The rows of a group lie close to one hidden flat surface of 8 dimensions, which passes through zero. Surfaces can cross.
(in the rows, 128 means zero)
Some rows, each with its group after it:
[184 124 117 161 103 109  65  78 113 133 113 168 127 145  94  81  58 154
 148 164 129]	F
[112 146 143 144 122 123 151 154 127 142 137 119 122 103 132 156 152 127
 105 136 107]	P
[161 122 120 155 122 152  86  71  77 138  91 138 119 159 115  98  88 142
 126 135 140]	L
[130 100  73 119 107 145 136 119  89 136 125 126 125 108 109 153 133 140
 115 135  78]	K
[119 127 113 131 132 136 132 125 125 118 121 124 118 104 112 119 162 121
 102 121 129]	U
[128 197 165 132 109  98 120 154 147 108 160 130 135 142 127 121 134  99
 149 135 144]	L
[111 179 153 109 117 126 107 114  85 117 118 110 143 193 158 122 121  96
 130  45 164]	F
[ 94 154 145 147 109  98 123 109 117 130 148 117 148 128 121 137 118 178
 173 189 104]	F
[141 154 119 109 102 121 121 137  77 155 103 131 118 138 172 153 127  86
  46  70  90]	G
[119 109 127 103 141 142 149 133 140 139 119 112 132 125 148 142 129 127
 131 129 122]	A
[115  50  86 137 134 127 154 115 152 162 120 130 132 112 113 150  90 188
 165 134 108]	L
[160 195 143 168  89 111  97 135 127 125 132 136 107 127 100 105 127  93
  94 123 131]	C
[128 153 175 176 149 155 104 119 108  88 147 138 115 164  81 110 153 119
 147 164 196]	C
[158  77  54 104 102  93 109  97 145 147  99 152 134  85 123  93  94 153
 106 114  78]	U
[129  82 159 186 166 158 149 148 148 123 155 153 111 154  84 150 123 145
 172 129 190]	C
[148 123 121 109 124 120 105 109 145 121 121 136 137 130 124  98 108 127
 146 145 135]	P
[123 142 136 117 138 117 143 165 154 101 153 134 126 109 122 128 166 101
 117 117 139]	C
[169 109  66  57 102 154 131 149 140  97 143 125 135 108 103 135 147  77
 133 167  87]	K
[133 111 102 140 117 116 116 120  95 152  97 153 105 101 134 132 138 129
  40 102  94]	U
[130  98 127  98 155 136 175 182 198 116 145 124 116 100 132 143 161  91
 129 111 146]	P
[ 79 175 137 103 117 115 120 108 153  93 139  89 147  88 105  99 183 147
 145 229 112]	G
[128  99 123 154 134 161 105  76  62 143 101 125 124 163 127 126  95 169
 135 135 131]	C
[152  99 106  99 121 117 130 132 142 153 113 137 129 128 150 136  95 118
 116 101 108]	G
[137 118 126 143 127 139 122 120 103 135 115 132 119 141 130 133 116 131
 114 103 137]	K
[124 100  68 124  90  83 101  79 124 145 107 136 142  85 113 102  96 192
 129 156  65]	P
[ 98 187 118 104 101 131 114  97  56 139  93  86 135 116 171 130 155 118
  59 112  69]	L
[135 148 112  93 128 125 116 130 157  96 120 112 133  89 120  85 168  98
  99 136 129]	G
[107  78  99 146 158 160 139 121 103 119 115 133 105 106 103 128 178 139
  85  96 142]	C
[123  43 102 153 141 105 112  93 101 132 144 181 151 152 110 127  73 214
 184 131 120]	C
[135 190 112 113 101 113  82 102  56 117 107 130 133 118 161 105 145 104
  51 105  86]	L
[123 182 144 138  96 127 132 124 156 145 121  87 117 107 115 127 127 118
 137 184 118]	C
[157  88  92 171 124 137  86  76 115 122 105 154 117 123  77  74  94 168
 140 134 148]	G
[118 131 145 203 128 141 116 111 111 125 141 136 109 126  68 125 132 166
 145 185 147]	P
[118 105 128 158 144 159 151 135  78 159 120 128 117 156 152 179 119 136
 107  70 128]	L
[136 120 119 145 137 149 122 125 114 122 116 135 109 125 114 117 147 111
  94  95 152]	F
[151 134 120 147 122 136 110 132 117 106 135 145 115 124  94 114 143 112
 109 121 142]	K
[110 130 111  97 119 132 108  80 117 121  93  99 143 136 131  96 126 143
 140 121 128]	F
[ 93 168  98 139  84  58 131 129 111 121 170 133 159 102 128 133 115 174
 156 110  57]	U
[129 159 112 142  94  86 103 116 105 127 135 143 135 117 129 116 114 141
 112 126  92]	P
[164  97  80  60 112 100 109 111 193 124 105 130 151 102 136  76  94 123
 150 136 104]	U
[161 116 115 107 115 109 120 134 149 137 125 147 138 136 145 117  89 119
 142 108 121]	K
[104 100 107 110 130 154 147 106  94 162  93  98 124 122 150 157 132 150
 101 124  95]	G
[123 116 114 106 134 117 149 159 143 134 129 132 124 108 149 143 146 110
  96  95 113]	A
[156 113 159 103 159 161 139 150 167 124 127 123 129 158 145 129 119  86
 155 127 179]	A
[150 102 126  86 137 143 140 137 188 121 132 113 147 153 136 120  90 115
 204 131 156]	A
[114 118 147 177 116 105 152 134 127 176 152 140 132 140 135 183  76 187
 175 166  94]	P
[149 131 121  76 128 147 129 124 151 143  96  96 132 141 163 118 103  97
 135 104 130]	L
[121  71  88  94 127 148 160 117 143 163 109  95 142 133 157 154  91 164
 180 111 102]	A
[ 93 228 128  88  80 123 123 107 103 152  89  50 137  90 170 131 158 109
  76 164  53]	C
[104 139  92 149  91  44 148 169 129 141 168 165 134  81 127 156 137 150
  91  71  56]	L
[ 98 142 168 138 134 109 162 168 155 127 166 128 132 129 133 170 145 134
 151 156 130]	U
[113 167 179  66 124 112 142 141 175 131 151  93 173 166 183 150  90 123
 214 189 128]	F
[158 123 131 136 134 130 104 122 141 110 131 155 123 137 107 102 119 118
 137 140 157]	L
[142 125 139 123 133 107 141 166 159 121 155 152 127 153 138 135 113  98
 145  65 157]	F
[119  57 108 133 152 128 160 142 179 138 136 138 117 105 105 143 126 158
 157 140 141]	A
[130 102  99 117 124 113 147 144 160 146 125 128 124  87 129 133 129 135
 117 128  97]	P
[119 147 117 135 133 125 137 154 126 103 138 132 113  92 112 115 192  96
  68  85 128]	G
[ 87 183 152 128 106 116 146 150  63 152 134 111 128 135 170 193 153 116
  72 102  79]	G
[ 90 112 151  90 149 179 180 155 148 123 155  81 142 146 125 189 155 124
 201 207 131]	K
[134 121 116 159 134 125 104 122 101  99 139 160 120 131  98 105 142 129
 104 104 145]	C
[170 160 126 101 110 117 121 157 121 131 133 140 136 157 173 128 100  75
 118  54 126]	A
[129 167 148 119 115 112 131 155 123 127 149 129 137 147 156 146 123  99
 131  97 123]	A
[143 122 141 137 124 125 118 123 116 150 116 141 123 147 139 140  99 137
 121 139 124]	U
[127 127 137  77 122 133  98  69 149 142  76  97 146 122 140  94 109 150
 143 252 111]	U
[113 138  97 139 101  92 116 114 127 116 145 132 135 101  98 113 128 156
 136 134  99]	A
[157  72 140 134 161 146 185 191 170 161 150 151 116 126 151 187 107 115
 143 122 127]	F
[163 136 137 156 118  84 108 159 177 102 167 182 124 132  86 103 111 111
 146 124 158]	G
[143 109 163  76 159 196 148 127 146 132 109  86 136 177 157 146 117  94
 183 169 175]	K
[121 127 130 161 132 118 134 132 116 122 149 137 125 125 118 132 130 149
 139 111 131]	G
[100 160 129  82 142 195 119  89  73 119  72  62 126 120 159 118 190 102
  72 152 120]	L
[175 161 128 102 120 112  97 148 135 110 120 151 121 133 146  95 133  65
  78  88 138]	U
[122  56  93 112 142 146 156 119 146 159 106 119 125 109 135 146 111 163
 140 122 106]	F
[123 110 162 166 145 136 160 160 126 152 160 144 125 153 133 183 105 142
 157 137 132]	F
[168 150 138 140 128 126 102 138 142 101 142 152 120 146 105  99 125  92
 131 115 170]	A
[ 99 135 139 128 134 128 151 158 145 115 154 120 125 112 119 148 167 118
 123 132 128]	K
[131 119  99  95 123 130 118 107 137 123 101 117 136 108 131 101 132 127
 113 138 114]	P
[125 145 153 114 132 142 121 111 108 142 106 110 131 148 150 132 123 125
 122 161 127]	U
[153 110 110 123 124 111 149 167 144 152 133 145 119 113 156 153 113 108
  99  73 102]	P
[142 140 141 115 136 177 104  86  93 129  89 100 131 159 141 112 118 118
 129 155 146]	K
[143 138 110 142 116 153  92  86  79 115 106 128 117 130  92  97 133 124
 101 144 128]	K

New rows, each followed by its group:
[133 128 113 129 121 143 121 116  92 137 103 128 117 127 133 129 136 119
  81 102 116]	G
[166 107 128 119 119 169 136 130 106 141 142 132 138 191 131 171  71 119
 195 157 126]	K
[106 105 140 163 127 121 139 119  88 154 142 144 139 176 142 172  82 178
 174 111 126]	P
[120 127 141 156 109 105 135 130 108 161 145 145 130 154 132 173  93 158
 147 136 104]	G
[120  97  94 153 123 117 131 124  91 155 103 147 108  95 124 143 138 148
  55  92  87]	U
[ 94 148 131 145 162 150 138 126 120  83 147  96 139  97 130  90 184 144
 151 116 151]	G
[111 228 167 133 100 130 112 115 112 120 129  82 130 127 129 123 157 108
 117 189 116]	C
[ 93 143 163 130 156 111 130 119 173 125 109 110 131 102 142  91 156 140
 115 130 159]	K
[105 169 184 117 158 140 173 194 136 114 169 110 130 151 171 174 165  79
 138  92 151]	G
[119 181 182 156 142 165 125 141 115  90 167 109 132 177 114 132 145 105
 185 133 188]	U
[110 157 118 128 120 155 164 162 147  95 180  88 138 146 107 145 146 105
 212  72 159]	A
[ 97 197 148 156 105 148 138 131 165 119 127  72 107 123  80 115 170 100
 141 125 169]	L
[121 156 151  99 140 132 113 128 123  88 137 121 139 136 139 106 160 101
 121 141 145]	C
[ 71 145 161 121 145 135 148 143 103 104 161 113 141 163 137 160 166 123
 151 101 156]	P
[119 130 112  71 131 130 173 183 169 120 147 102 139 121 163 154 149  80
 144  56 124]	A
[160 101  78  94 109 101 109 105 166 133 106 138 134  70 120  88 105 145
 117 184  74]	F
[155  96 108 118 157 187 154 152 122 144 101 122  90  77 144 145 173  92
  47 135 113]	F
[155 132 121 116 126 135 118 146 171  82 155 139 124 118  76 100 154  91
 147 169 151]	K
[124 125 120  98 121 103 140 144 163 130 138 127 140 112 138 134 125 121
 137 141 108]	G
[121 129 165  68 164 146 118 118 136  92 134 115 164 174 161 112 126 112
 183 169 170]	C
[159 231 115  66  81 118  68  81  84  90 123  86 180 166 176  60  89  93
 170 104 110]	U
[171 145 174  73 160 169 124 157 155 116  98 118 115 153 168 118 150  30
  84 130 183]	U
[123 120 123 183 124 118 144 147  98 136 161 154 119 143 116 160 113 148
 141  70 125]	U
[102 114 129 153 138 125 117 114 142  91 147 133 123 120  65 104 157 157
 155 165 163]	P
[145 174 163 135 119 135 112 126 107 128 132 124 133 142 143 133 118 118
 131 195 119]	F
[ 99  93 111 128 139 147 125  88 133 120 105 107 130 137 100 109 131 157
 155 118 160]	F
[121 138 165 219 132 136 112 105  66 147 132 150 111 174 115 141  97 166
 135 111 162]	K
[149 124 156  94 173 158 123 160 159 104  99 132  98 101 139  98 197  54
  35 137 172]	A
[108 100 137  66 145  94 174 175 175 138 158 128 165 120 192 172 120 133
 166 148  88]	L
[147 166 139 145 106 108 110 133 101 133 137 143 125 130 144 133 117 116
 101 133 103]	F
[109 135 116 143 117 120 133 121 109 122 145 121 135 124 116 130 125 154
 153 119 118]	U
[133 109 122 167 126 130 139 131 140 142 133 141 112 126  96 135 113 143
 138 126 139]	C
[141 175 123 158  75  97 114 120 154 157 122 119 118 103 105 118  95 137
 127 160  91]	C
[126 144 123 126 125 142 117 118 124 108 130 121 125 123 104 114 151 117
 125 162 132]	K
[161 114 145  97 124  92 148 198 214 126 159 164 114 127 108 150 133  61
 119 130 152]	G
[120 178 124 130  88 116 134 129  83 136 152 107 151 168 154 157  90 128
 177  73  98]	A
[119 123 133 161 141  94 126 135 151 128 124 148 117 106 126 108 138 145
  97  80 142]	K
[145 164 132 136 108 118 101 116 110 112 133 131 135 152 123 109 105 116
 142 120 137]	A
[125  87  94 120 120 119 117  92 132 140 106 132 137 135 120 115  89 163
 153 107 122]	F
[156 179 144 164 109 101 109 151 108 121 154 158 117 115 124 127 136 109
  91 146 105]	F
[ 67 219 153 118 101 122 117 100  86 108 126  77 145 107 128 125 188 142
 103 210  87]	G
[109 146 120  85 122 120 144 144 171 116 128  97 135  96 134 118 162 109
 128 143 118]	L
[117 127 133 139 131 160 140 122 110 145 109 104 113 139 133 147 134 121
 120  99 140]	L
[175 164 137 112 128 143  38  64  70  78  98 149 137 142 121  38 130 107
  89 203 146]	L
[166 130 112 100 132 112 108 151 147  89 135 161 127 133 127  93 138  67
  95  50 157]	P
[114 136 127  80 115  95 132 125 150 145 114 115 147 103 159 131 127 138
 117 175  86]	U
[115 106 114 169 113 167 187 141 157 199 102  79  94 153 114 185  93 128
 155  20 156]	L
[157 119 156 185 118  75 134 171 164 142 192 193 127 142 111 159  68 153
 186 154 122]	F
[ 90 176 139 133 137 149 120 116  84 108 104  96 112 102 133 110 203 107
  51 114 127]	K
[107 167 124 203 112 139 119 127  56 115 151 136 100 132  83 137 163 132
  93  78 131]	A
[ 72 119 113 117 125 121 146 114 127 123 121  99 136 123 125 135 155 156
 138  90 126]	F
[133 148 129 195 116 122 107 147  97 106 141 168  82 114  60 128 182  99
  45 108 146]	G
[162 141 147  86 149 167 130 151 152 111 114 113 117 121 153 116 157  64
  96 149 149]	F
[ 98 116 186 123 163 157 162 151 143 152 112 112 107 127 144 174 169 119
  91 195 146]	U
[ 94 162 121 104 136 133 130 118  96 129  90  91 121  90 167 110 187 110
  44  91 110]	K
[181  51 125 107 167 191 171 155 155 178 106 126 107 113 168 177 103 115
 123 178 108]	F
[147 166 154 130 121 140 128 137  85 138 146 123 148 201 181 158  71 113
 186  66 137]	U
[125 166 114 120  93 163 119 114  57 108 150 105 138 144 102 159 144 123
 147 210  85]	K
[157 135 140  84 136 143 145 158 150 143 116 119 127 147 181 143 113  74
 122  84 139]	C
[122 113 148 140 158 130 134 155 122 101 157 156 125 120 118 134 163 126
 112 145 143]	L
[118 211 143 236  77  88 126 160 156 109 171 143  84 122  26 115 154 104
 122  60 172]	L
[ 88  60 104 139 163 152 165 139 178 109 133 117 112  90  74 131 181 152
 142 133 159]	F
[135  95 140  70 181 157 147 165  78 113 130 142 144 181 211 162 142  78
  96  19 153]	C
[146 115  96 149 116 142 103 101 103 113 123 142 119 121  82 103 128 133
 120 147 127]	K
[157 118 129  94 131 130 116 116 125 149  99 133 135 142 167 121  91 117
 115 129 117]	A
[104 109 122 149 131 153 109  71  97 130 101 110 129 158 101 109 115 166
 161 125 162]	F
[124 126 110  85 117 149 141 114 156 150  93  80 130 123 148 126 117 114
 139 114 122]	L
[147 161 175 115 143 143 123 145 137 107 136 124 136 194 153 125 113  73
 157  84 196]	F
[143 119 126 117 136 138 137 140 177 129 124 119 121  99 120 120 137 118
 127 167 128]	P
[ 96 129 121 127 149 149 137 118 133 105 125 102 129  99 114 111 172 142
 128 145 134]	G
[ 95 179 155 141 125 112 104 121  98  86 157 128 146 134 115 113 162 137
 129 166 134]	C
[104 113 145 120 114  91 160 170 194 140 158 141 121 117  88 175 144 129
 146 208 118]	G
[164 193 157 142 122 131 103 151 123 102 148 146 114 108 118 108 163  80
  85 193 124]	F
[148 165 139 123 105 108 121 135 117 145 137 134 137 113 160 148 106 130
 121 196  70]	F
[162 168 123 132 113  93 100 136 117 112 144 154 143 134 158  96 100 110
 124  62 121]	G
[163 183 166 104 113 140 102 136 136  92 153 127 139 174 123 112 117  79
 176 183 155]	K
[134 121 115 149 120 141 128 119 130 152 112 120 112 116 116 129 118 140
 119 130 122]	C
[125 110 166 106 145 117 137 128 160 148 126 131 143 135 156 146 103 146
 153 205 126]	A
[ 96 173 144  85 136 111 155 155 135 121 153  90 166 121 204 141 139 117
 155 100  99]	G
[157 127 129  99 118  93 111 134 162 138 118 150 134 124 141 112  98 108
 114 147 120]	U
[111 145 145 163 129 126 131 128  98 128 147 129 132 137 137 141 127 146
 141 115 128]	G
[162  68  80  89 120 140 118 106 159 147  80 131 119 111 116 109 105 122
 106 134 122]	G
[138 120 134 143 130 133 147 147 136 147 132 129 115 126 136 151 120 122
 122 122 125]	P
[135  66 117 129 163 160 105  85 103 118 109 145 131 133 111 109 123 168
 143 199 141]	L
[ 85  83 160 118 134 152 169 121 149 174 117 100 120 150 105 203 121 162
 167 235 123]	G
[121  94  56 142 106 138 133 118  79 130 120 137 108  85  90 147 163 143
  75 103  71]	K
[102 106  89  84 136 116 165 156 190 103 145 108 143  70 120 116 175 123
 140 117 110]	U
[135 101 117 123 140 140 124 123 135 116 122 132 124 134 110 112 137 123
 131 107 152]	P
[ 98 159 167 153 135 152 101  78  78 125 106 111 129 140 117 117 142 159
 122 218 135]	A
[126 190 191 133 114  59 132 178 105 152 161 160 142 156 197 178 111 109
  87 120  91]	A
[119 157 150 154 134 134 131 152 132 101 154 129 115 107 101 127 177 109
 113 158 145]	F
[148 119 161 108 157 178 142 141 137 140 119 110 123 156 158 148 117 103
 148 154 156]	F
[ 74 103 112 159 160 158 162 135 123 104 141 103 113  72  93 128 208 159
 114 117 135]	G
[221 115 139 111 139 155  83 113 129 132  91 158 119 186 148  84  66  74
 119  97 184]	A
[115 151 135 109 126 135 137 133 176 114 122  93 124 114 112 111 158 102
 145 143 153]	L
[136 126 127  99 136 131 129 129 149 123 129 118 138 126 143 117 124 117
 139 125 135]	G
[151 153 119  92 131 152 100 105 115 113  99 106 134 130 152  82 133  98
 113 121 139]	G
[112 131 141 106 141 135 129 126 148 106 137 116 139 125 122 119 150 130
 152 172 143]	C
[120 165 153 120 135 137 134 150 116 116 141 114 132 135 159 137 153  99
 114 104 135]	G
[141 115 133 101 132 132 131 121 162 134 125 115 139 114 133 121 109 143
 161 207 116]	F
[137 114 114 185 146 125 119 135 129  93 155 158 114 109  84  94 150 147
 133  89 161]	G
[124 155 113 122 102  82  93 112 136 101 143 144 145 111 102  88 131 140
 134 144 111]	P
[170 134 143 127 125 113 108 134  90 163 101 162 124 157 183 137  88 103
  68  88 114]	A
[136 109  92  84 129 157 133 110 133 124 111  99 144 129 145 109 110 126
 159  90 126]	U
[126 122  49 107  92 171 128  77  79 135 103  73 144 146 130 123  91 149
 181  48  98]	A
[119 154 145 128 144 133 144 160 136 104 150 121 126 119 134 130 168 103
 119 102 147]	G
[166  98 131 113 151 134 113 134 156 103 132 159 126 132 117  98 119 110
 137 147 162]	L
[157 159 133 130 115 104  57  81 113  75 130 157 144 145  92  50 118 130
 144 172 158]	C
[169 189 174 152 110  87  78 142 141 101 151 177 121 145 102  89 119  89
 104 163 158]	U
[ 89 119 155 207 140 119 139 119 120 133 146 141 113 126  92 136 138 179
 140 141 155]	K
[180 128 157  96 135 132 102 123 135 148  92 145 126 162 164 116  88  91
 103 142 142]	U
[131 128 109  85 117  92 149 157 168 134 145 129 149 116 164 139 111 118
 150  92  94]	U
[157 104  84 165 108 128 103  86  98 134 127 150 134 152 106 106  69 172
 175  88 124]	U
[144 160 169 131 152 195  98  93  15 132  94 116 125 193 182 135 125 101
  87 129 150]	L
[131 157 123 156 124 109 106 124 126  93 146 140 131 107 103  83 153 133
 127 118 139]	G
[ 90  76 102 132 146 140 132  86 174 120 107 104 122  73  77  85 159 184
 146 194 141]	K
[166  55 129 141 159 101 106 126 128 167  79 200  96  98 141 119 121 137
  11 148 118]	A
[182  72 103 152 147 169 128 128 112 151 102 157  93 120 121 133 110 120
  89 121 125]	F
[113 143 140 150 109 114 129 107 102 159 126 116 139 139 140 152  87 174
 153 171  88]	P
